The rows of a group lie close to one hidden flat surface of 9 dimensions, which may be shifted away from zero. Surfaces can cross.
In the rows, zero is written as 128.
Some rows, each with its group after it:
[ 71 123 146 164 119 105 155  98 137 113 109 116 106  85 154 122 154 105]  (4)
[146 120  57 175 137 110 111 128 154 126 134 141 106 140 146 144 112  62]  (3)
[132 139 134 143 137 134 144 105 153 101  81 177 115 114 151 134 145 100]  (0)
[136 124 150 136 104 106 140 136 149 168 156 150 139 163 110  66  61  63]  (2)
[171 157  96 105 138 157  85  90 103  61 110 108 128 164 109 190 156 118]  (4)
[ 21 108 158 109 120 112 135 108  86  61 121  92 129 165 138 112 153 181]  (4)
[177 164 157 131 151 154 125  95  87  81 122 123 163 190 125 142 126 157]  (0)
[120 131 115 120 143 169  94  96 117  96  81 105 123  85 125 171 102 151]  (1)
[162 152 138 145 181 141 147 115 138 122 111 171 144 152 134 114 125 119]  (5)
[147 105 144 193 151 155 108 122 100 106 102 116 144 148 121 136 115  71]  (2)
[142 120  84 131 160 108 139 100 103 135 139 121 115 108 136 162 172 125]  (5)
[119 158 141 129 113 106 147  30 119  90 135 161  91 141 127 118 125 148]  (0)
[131  95 133 168 104 130 103 191  97 142 154  72 151 137 132 138 130 143]  (5)
[194 129 123 221 163  85 177 117 111 157 171 196 137 177 177  94 121 148]  (2)
[118 119  99  71 102 107 114 116 111 120 136 113 125 133 135 137 109 168]  (3)
[ 96 117  46 173 156 101 120  73 143 122 151 138  72 126 123 143 120  61]  (3)
[194 149 139 148 184 174 121 151 152 136  81 159 162 122 131 131 104  97]  (5)
[215 112 122 135 144 190 106 139  98 144  78 134 148  73 132 200 130 161]  (1)
[ 93 112  68  81 100  73 131 144 180 171 160 159  88 114 128  94 105 102]  (7)
[133 123 117 165 151 141 118 134 143 147 102  96 140  83 138 139  87  75]  (6)
[145 119 100 128 106 113 111 139 105 124 156  96 135 155 133 151 135 126]  (4)
[ 92 110 137 120 140 133 121 168 139 139 123  84 132 103 101 126 180  65]  (6)
[120  82 138 162 186 210  96 194 132  96  24 167 153 110 142 146 121 127]  (0)
[149 170 135 132 152 187 109  90 160  79  53 145 122  90 128 172 131 104]  (6)
[113 159 163 113 174 150 135  99 153  85  75 178 142 151 134  89  88 143]  (5)
[121 113 118 112 169 133 103 200 120 126 161 122 168 222 110  86 105 133]  (4)
[170 127 122  88 126 172  96 142 121 149 105 113 146  95 105 160  88 144]  (0)
[115 135 132 137 161 158 125 140 127 105 100 113 154 143 138 138 112 124]  (1)
[130 103 108 128 193 144 137 104 124 124  52 158 129  60 158 153 140 123]  (2)
[131 141 120 139 137 138 123 128 143 146 151 138 117 129 114 122 107 141]  (7)
[167 145 152 105 133 167 137 147 131 134 104 139 158 130 129 148 123 142]  (1)
[156  87  74 156 108 174  70 176  72 135 174  66 125 151  92 211 156 140]  (3)
[178 122 126  94 106 125 115 185  93 178 189  85 177 179 112 121  85 163]  (0)
[193 153 106 216 207 166 130 146 107  85  87  88 199 168 185 188 129  81]  (1)
[122 128 148 131  94 134 113 150 101 114 161  91 132 154 111 138 166 157]  (7)
[139 133 139 113 135 125 114 116 124 134 113 116 135  99 126 117 102 143]  (7)
[ 93  68 127 173 149  93 155 149 121 173 135 128 135 121 141  85 115  60]  (2)
[161 127 116 136 140 157 114 130 114 143 143 136 133 150 112 141  98 148]  (3)
[110 137 132 183 181 141 114 122 114  80 142 112 115 172 101 129 205  92]  (4)
[190  95 105 182 125 127 109 109  66 153 138  81 137  88 139 178 120 136]  (6)
[131 102 136 130 161 134 100 205 145 146  86 106 171 108 140  95  97  93]  (7)
[152 138 135 110 103 122 144 125 171 174 121 153 122  97 114 105  91  62]  (2)
[196 129  91  91 129 106 129 120 138 139 129 217 106 135 138 123 139 164]  (6)
[190 115 164 180 137 165 128 119  86 124 107 140 148 136 124 150 135 116]  (2)
[125 148 131 163 120  91 138  73 123 102 142 118 112 138 138 117 136  99]  (5)
[133 177 138 169 153 179 124  81 143  72 114 166  97 154 107 156 161 131]  (7)
[ 74 137  84 141 145  92 131  78 156 115 119 112 106 103 151 118  84  93]  (1)
[201 158 123  99 110 142 112 111 158 155  97 129 131  65 121 153 102  92]  (5)
[130 146 146 157 137 146 114 110 119 100 114  99 124 109 118 148 158 124]  (7)
[157 121 146 106 115 113 126 202 133 144 122 126 184 162 165  95  87 155]  (3)
[ 98 141 107  98 146 144 108 129 158  92 106 145 127 162 122 120  98 105]  (3)
[120 155 181 142 142 186 118 137 112  76 113 111 157 183 103 137 148 141]  (0)
[201 121 110 120 112 142  94 140  86 145 160 103 124 122  97 178 175 155]  (4)
[185 130 177 131 105  57 129  88 101 145 107  93 157  65 163  81  99 122]  (7)
[143 147 115  96 116 144 115 130 167 138 110 149 111  95 113 137 123 116]  (7)
[156 110  88 112 179 164  79 157 113 104  93 112 153 143 120 158 118 120]  (4)
[136 148 131 147 166  88 142  72 114 104 179 180 103 203 107  71 150 141]  (4)
[206 128 148 138 108 123 111 144  79  77  84 109 180 142 188 164 138 186]  (3)
[165 121 143 111 128 180 110 175 127 125  84 125 158 119 125 164 135 132]  (0)
[120 125 159 123 104 143 132 130 127 144 143 147 116 129 108 112 112 167]  (1)
[121 134 144  94  91 173 118 147 165 133  83 136 110  71 108 157 144 109]  (0)
[118 138 132 125 111 106 140  98 148 133 140 142 114 138 117 101 104  79]  (2)
[153 121 147 155 193 167 121 126 103 123  61 104 166  68 153 154 115 153]  (3)
[147 154 132 155  96  94 169 125 148 163 177 128 125 141 140 119 130  99]  (1)
[139 135 157  84 132 159 116 150 130 119 109 132 139 132 100 129 155 131]  (6)
[ 99 122 127 158 150  99 158 132 139 174 154 108 130 105 135  97 112 111]  (3)
[104 107 128 104 114 128 125 144 101  94 118 114 136 150 139 145 164 151]  (0)
[127 151 135  58  56 116 137 152 178 198 169 130 121 103 106 100  65 138]  (1)
[107 104 121  88 135  66 151 110 127 158 157 147 110 121 114  74 155  95]  (6)
[ 72 118  38 201 190 159 105 139 176 135 115 108  76  68 116 180 156  48]  (7)
[176 145 141 134 140 148 123 100 122 135 103 142 142 112 132 133  79 134]  (6)
[123 128 122 130 129 122 133 137 131 126 129 120 135 138 134 126 130 109]  (0)
[190 125 126 123 163 154 111 144 100 132 114 126 166 144 127 143 115 147]  (5)
[158 119  82 121 148 110 125 130 125 147 131 145 129 123 152 133 106 151]  (2)
[156  99 164 140 114 136 161 182  99 175 154 130 156 138 131 124 161 153]  (2)
[130 114 128 131 133 135 141 150 149 163 111 129 132  92 128 130 131  79]  (2)
[ 63 120 165 164 128 142 127 103 129  84 107  98 122 139 103 119 153  33]  (2)
[189 150 157 137 113 117  97 135 138 131 122 125 173 166 133  74  22  94]  (5)
[118  99 131 191 157 174 103 146 134 140  99 138 117  98 115 132  97 110]  (0)
[176 138 150 129 113 171 114 180 136 155 126 113 157 123 113 146 118 123]  (6)
[144 138 133 111  97 138 130 137 131 156 139 117 130 110 120 144 117 142]  (1)
[199 135 117 113 131  99 109  92  93 130 142 133 151 163 134 108  67 138]  (5)
[120 105 135 128 131 143 128 119  83 111 120 123 128 126 127 155 159 175]  (1)
[123  99 123 221 149 113 131 158 105 157 156  76 149 132 140 123 120  77]  (6)
[113 139 165 112  88 146 137 153 138 124 111 107 146 119 134 135 124 132]  (4)
[ 90 137 156 147 118 125 153 149 161 119 102 125 147 133 159 106  98  95]  (4)
[ 85 139 107 113 107 110 128  92 139 101 127 110  93 104 127 150 162 110]  (6)
[208 135 165 186 154 143 143 149 138 169 126 146 138 100 106 124 188  41]  (6)
[112 140 151 149 133 132 116 119 151 104  93 132 134 119 140 103  87 115]  (5)
[111 136 123 118 126 133 114 116 136 134 135 103 112  96 108 136 127 135]  (7)
[180 107 118 175 110 106 107 111  75 132 141  88 126  95 141 165 156 143]  (7)
[143 167 134 130  98 148 119 155 202 184 135 128 125  92 112 107  38  88]  (1)
[208 155 115 105 130 119 178 122 119 185 189 161 128 143 116 148 181 147]  (5)
[103 163 167 135 112 164 141  98 132 127 145  82 110  98  85 162 178 119]  (3)
[142 121  32 139 153 153  85 118 170 123 101 146  90  99 117 177 106  42]  (3)
[134 133 129 148 138 114 131 122 125 125 149 131 123 150 123 113 147 118]  (4)

New rows, each followed by its group:
[ 95 159 120 105 141 125 129  99 162  79 103 134 126 155 132 115 113  87]  (4)
[166 162 131 121 150 233  90 145 136 130 111 124 127 107  79 190 117 175]  (7)
[133 109 105 110 128 109 115  95  84 103 136 135 116 144 137 141 136 187]  (6)
[116 144 132 179  98 105 149 111 137 107 134 104 124 135 156 141 143  81]  (4)
[157 132 113 215 165 141 124  91 136 122  88 105 112  57 134 173 173  32]  (6)
[ 95 118 140 133 113 116 129 127 121 151 141  55 135  90 111 129 124  78]  (6)
[ 82 105  81 165 158 118 117  93 104 109 135  90 103 108 129 158 151 110]  (3)
[125 132 110 121  95 134 116 123 128 141 133  85 117  88 124 167 127 125]  (1)
[130 109 148 121 147 156 114 169 128 153 114 121 132  88 103 124 156 142]  (4)
[137 104 133 148  94 101 151 140 115 141 152 167 120 154 148 111 135 151]  (0)
[122 121 104 137 113 114 115 125 135 118 123 114 104 100 129 148 164 102]  (7)
[146 144 126 126 120 159 107 109 139 129 106 120 126  98 121 152  79 139]  (1)
[206 138 138  82 123 147  85 128 106 127 105 116 169 137 116 133  67 145]  (5)
[160 136 106 150 110  64 183  97 123 179 207 158  99 137 141 113 159 136]  (5)
[109  89 131 182 140 146 128 217 152 174 110 136 142  94 158 112  98 147]  (5)
[137 147 165 177 119 135 154 141 147 115 133 157 129 165 137 113 152  98]  (0)
[133 137 128  96 117 122 156 151 153 160 130 133 140 117 136 129 133 109]  (1)
[162 132 125 145 119 142 121 111 100 133 147 115 126 129 119 158 133 152]  (3)
[ 84 171 176 141 146 132 146  21 131  85  90 106 124 104 122 110  88  89]  (6)
[116 149 154  80  94 111 139 121 131 128 141 115 134 133 128 113 120 161]  (3)
[136 112 120 133 142 111 140 125 106  92 103 153 141 161 168 133 149 139]  (0)
[123 117 176 169 134 138 138 181 117 148 154 122 145 151 115  98 161 145]  (4)
[116 124 143 158 149 156 113  73  81  61 100 130 118 147 126 154 145 162]  (0)
[160 154 183 137 127 146 142 145 136 121 143 151 134 167  98 110 193 105]  (6)
[152 146 141 120 183 158  90 118  91  64 106  81 176 189 107 141 134  95]  (5)
[ 99 134 133  87 142 165 109 125 116 105 130 126 134 170  95 129 103 163]  (3)
[145  88 114 138 130  94 123  88  67 145 144  92 125  94 128 141 141 130]  (6)
[146 176 177 147 118 157 136  83 137  95 110 123 121 116 106 149 164  95]  (6)
[157  95 150 154 133 129 133  98 103 158 133 208 102 123 123  91  83 201]  (1)
[ 38 135 115 126 139 118 123  77 137  80 118  88  95 112 114 136 155  86]  (0)
[202 157 151  92 137 146 176 152 127 142 113 153 180 154 152 152 159 129]  (1)
[160 164 104 116 135 131 130  97 143 123 107 121 144 115 151 151  70 119]  (1)
[ 58 102 100 126 130 114 121 110 126 113 124 101 102 105 125 133 134 111]  (0)
[106 143 159 139  87 127 113 148 141 115 141  76 135 135 117 116 129  90]  (5)
[190 124  68 134 167 119 116  76 136 135  76 186 112  75 163 149  76 129]  (6)
[163 121 151 138  87 170 122 183 141 156 118 131 133 104 116 161 148 120]  (0)
[186 151 175 171 142 177 132 146 130 124 104 167 151 144 137 128 115 161]  (5)
[168 150 128 125 162 171 100 117 104  98 100  90 161 136 116 171 127 119]  (0)
[115 108 121 252 150 102 131 148 142 134 130 116 125 119 169 106 117  69]  (5)
[128 123 106 184 120 126 124 164 141 146 148  90 126 115 136 150 141  86]  (6)
[ 86  94  61 167 159 103 111 115 111  92 119 108 103 116 156 158 160 116]  (6)
[156 109 119  67  64  92 103 132 125  98  88 133 119  95 146 145 178 110]  (7)
[155  86 164 140 135 149 137 153 105 166 106 146 159 122 122 110  96 102]  (2)
[166 135 109  56 126 153  90 121 109 107 107 128 142 139 112 157 108 163]  (4)
[158 149 101 134 161 140 118 151 148 141 112 117 173 144 157 124  35 117]  (1)
[163 131  52 149 190 107  93 107 111  93 156 135 121 201 119 132 136  84]  (4)
[ 95 128 116 141 186 151  96 169 130  91 135 100 136 179  93 122 177  84]  (4)
[125 115  92 151 209 113 107  61  83 106 130 126 140 162 136  99  37 151]  (0)
[ 72 171 185 116 131 142 152 147 172 110 114 105 145 135 119  97 141  98]  (3)
[160 123  91 102 131 151  94  94  93  82  93 143 120 121 144 184 121 203]  (6)
[175 108  89 143 117 121 101  84  74 140 145  93 118  94 126 181 118 152]  (0)
[112 160 128 130 152 140 122 144 122  90 134  81 185 209 152 122  61 143]  (1)
[153 130 124  92 129 130  88 109  61  84 143  56 161 175 101 158 148 131]  (5)
[118 118  93 158 136 103 125  88 117 122 125 115 113 104 150 143 113 117]  (6)
[ 98  89 124  92 134 148 141 160  84 110 103  88 141 103 129 191 241 141]  (1)
[131 104 131 106 102 126 136 174 130 141 123 155 139 142 143 117 128 147]  (0)
[122 102 120 122 215 171  87 209 125 118 108 127 170 174 107 101 117 123]  (4)
[204 116  72 191 148 109 128 123 140 157 123 172 104  93 159 154 138  92]  (6)
[129 109 145 140 115 122 125 134  93 149 153  76 148 126 118 129 115 129]  (6)
[167 159  77 131 132 187 119 131 178 132 142 222  78 157  98 168 130 139]  (7)
[120  95 119  93 135 125 145 162  82 130 133 102 159 148 146 154 169 165]  (1)
[157 144 110 106 142 101 145 109 119 144 162 126 130 147 120 129 148 115]  (5)
[140 169 153 103 146 154 159 112 189 139  80 186 126  98 129 112 114  89]  (1)
[ 41 107 109 160 124  89 165 146 103 125 203  68  99 151 122 146 252 122]  (5)
[157 148 108 181 179 161 123  67 136  92  58 140 119  76 155 179 128  89]  (1)
[159 134 164 168 140 191 114 164 112  92  94 120 158 151 123 166 162 125]  (0)
[132 171 106 146 117 162 117 147 183 100 110 158 123 151 153 150  88 140]  (6)
[143  95 136 108  98  89 107 165 104 124 123 110 150 130 147 108 141 133]  (7)
[188  85  54 209 151 151  90 225 124 159 132 117 143 122 166 182 127 125]  (6)
[ 75 113  82 143 165 115 119 143 152 153 147 114 111 113 122 107  96 119]  (7)
[151  76 104 180 129 129 104 168  75 144 150  79 147 143 129 158 133 111]  (2)
[108 159 123  96  84 111 138 133 145 127 176 106 112 145 115 138 168 137]  (2)
[166 109  96 145 143 150  99 120  94 108 100 114 124  99 135 186 159 140]  (6)
[106 171 168 127 181 160 131  98 154  57  54 153 149 147 146 110 116 119]  (3)
[159 136 133 120 143 167 117 142 121 124  99 122 158 124 133 157 106 146]  (1)
[151 146 155 181 162 139 136 112 128 110 116 153 142 162 137 110 112 116]  (6)
[107 136  87 107 122 115 115  25 122  91  83 104  85  44 136 182 131 115]  (6)
[ 63 145 131  72  79  78 140  94 146 108 163 129  91 149 114  92 150 139]  (7)
[113  82 164 142 105 153 115 164  80 129 149 150 136 180 116 109 106 217]  (0)
[182 143 149 153 129 122 151  96 107 110 129 185 140 179 151 116 116 154]  (0)
[106 151 126  90 106 148 119 159 167 117 124 128 127 138 120 133 123 135]  (6)
[177 118 148 202  98  99 146 129  95 171 192  88 122 118 112 143 199  75]  (6)
[173 150 155 135 144 128 127 109 131 131 124 169 141 149 133  92  85 156]  (7)
[110 138 123  93 145 129 125 117 143  85 108 167 112 152 123 119 163 141]  (6)
[ 79 117  52 111 142  85  97 112 139 108 144 103 109 148 132 117  89 101]  (2)
[ 66  93 122  82 115 114 122 151 100 108 134 108 136 160 131 119 134 166]  (0)
[148 131 152  96 132 192 107 178 160 144  78 147 149 104 108 136  92 123]  (0)
[111 125 114 146 193 115 138 150 162  98 111 200 121 180 143  79 152 104]  (6)
[ 44  87  73 117 134  73 126 127 148 141 142  97 105 110 132 102 110  58]  (2)
[138 102 122 136  84 122 102 176 121 161 140  79 138  93 134 142 111 130]  (5)
[113 103 119 150 146 140 113 159 137 156 125 133 134 121 131 105  70 138]  (1)
[144  97  96 143 127 124 110 170 109 140 145 113 131 134 136 148 144 141]  (6)
[ 97 155 105 128 142 118 143 123 190 149 158 179  95 148 114  88 100 108]  (7)
[137 191 188 105  82 160 140 107 148  79 108 130 142 161 118 140 135 126]  (4)
[121 117 124 143 118 105 139 114 115 126 148 144 118 149 136 111 119 138]  (0)
[157  64  59 219 209 128  94 148  87 135  98 111 153 108 175 153  84 117]  (6)
[ 31 174 148 107 104 152 124  80 159  73 100  66 115 110 119 146 106 105]  (6)
[133 109 123  97 149 119  94 114 113 114  70 105 142  69 142 127 107 135]  (7)
[143 118  99 144 122 112 126  98 103 135 152 114 114 117 132 151 128 141]  (3)
[110 147 132 102 108 125 130 121 161 127 125 122 105  97 105 136 175  85]  (6)
[125 171 180 115 136 192 113 130 120 106 140 121 141 169  86 129 113 196]  (7)
[122  82 134 157 172 158  91 131  51 106  99  53 165 117 126 163 121 144]  (6)
[110 139 120 106 136 126 147 164 152 141 136 127 132 123 135 129 159 141]  (2)
[178 130 110 180 138  98 146 119 135 149 149 170 115 133 145 114 134 100]  (6)
[ 84 146 147  74 119 118 132 156 172 153 167 129 109 134  76  80 161 105]  (4)
[108 146 153 162 125 134 128 139 126  78 122  95 144 163 140 137 168 112]  (3)
[151 159 173 135 118 161 136 145 171 157 115 137 112  69  94 133 180  93]  (4)
[182 157  87  52 153 105 123  70  94 121 157  94 137 151  94 160 171  95]  (5)
[160 134  87 118 135 150 110 125 155 127 108 183 100 117 124 151 123 127]  (7)
[ 88 106 124  96 124 112 123 169 119 137 154 111 144 172 126  96 103 159]  (6)
[ 80 123 130 124  88 133 151 183 157 169 155  93 105  76 119 154 197 127]  (5)
[108 162 151 143 126 110 161 134 178 112 114 162 159 189 169  74  53  84]  (4)
[ 90  92 114 167 135 100 122 173 113 110 164 124 131 195 139  97 153 127]  (7)
[148 133 130 188  98  78 140 129 149 163 153  88 114  73 143 120 160  52]  (7)
[142 100  99 160 159 144 102 195 128 183 146  90 145 101 122 131  91 130]  (7)
[121 133 146 140 128 122 138 146 137 127 135 133 142 158 137 104 117 121]  (4)
[148 136 115 117 108 107 128 177 152 169 185 123 135 168 109 101 126  96]  (4)
[162 137 134 137 158 171 155 190 173 187 110 169 140  90 132 138 144 127]  (5)
[118 140 122 151 175 142 148 113 169 190 108 119 119  33 120 126 102  76]  (3)
[104 141 213 175 111 139 164  84 111  91 132 140 129 177 107 102 164  78]  (2)
[178 140 122 113 148 134 156 119 146 155  98 176 140 101 150 131 109 117]  (1)
[ 95 134 152  65 145 177 101 106 110  61  56 117 141 119 120 152 129 171]  (4)
[115 126 104 112 133  98 133 102 138 132 128 141 115 117 135 112 109 122]  (6)
[ 99 133 183 120 155 159 118 170 126 138 168 119 109 137  46  97 235 143]  (4)
[ 85 142 104 112 114  59 166 137 147 164 217  89 116 160 112  97 179  60]  (5)
[104 151 123  98  74 171 107 141 135 138 173  77  94 106  69 189 182 154]  (7)
[106  73 103 159 132 144 107 132  86  90  89 109 115 101 145 180 176 142]  (0)
[174 140 128 186 140 163 120 160 148 131 132 156 126 147 124 144 140 109]  (7)
[ 84 128 158  58 146 166 109 194 148 125 107 124 180 179 117  82  42 169]  (6)
[178 128 170  93 121 135 132 137 107 134 140 148 125 136  85 127 221 123]  (6)
[109 183 170 112  89 167 109  62 111 128 137  13 106  25  70 194 166 150]  (7)
[135 101 138 132 202 172 124 146 115 115  65 173 158 133 143 120  99 158]  (1)
[144 139 155 169 118 104 115 114 124 113 136 123 146 170 142  80  69 112]  (5)
[129 141 123 127 133 142 115 114 136 124 120 129 116 106 116 139 126 132]  (7)
[130 135 135 130  94 129 143  82 126 136 131 138  85  76 116 157 164 134]  (1)
[175 125 123 153 145 134 111 149  96 121 160 131 148 193 121 126 134 143]  (4)
[146 130 114 112  95  87 153 112 148 166 154 159 113 120 139 105 101 116]  (0)
[203 147 115 174 136 129 120 109 138 144 114 123 131  91 135 152 123  67]  (5)
[116 126 109 110  78  99 130 126 123 136 164  91 115 125 130 145 144 115]  (4)
[ 95 153 133  41 173 145 107 135 139  89 106  93 165 169  92 111 126  88]  (5)
[ 48 121 136 131 137 123 139 175 155 130 140 100 129 134 124 102 152 106]  (5)
[112 138 141 187 185 160 135 148 141 124 138 140 143 179 118 100 103 101]  (3)
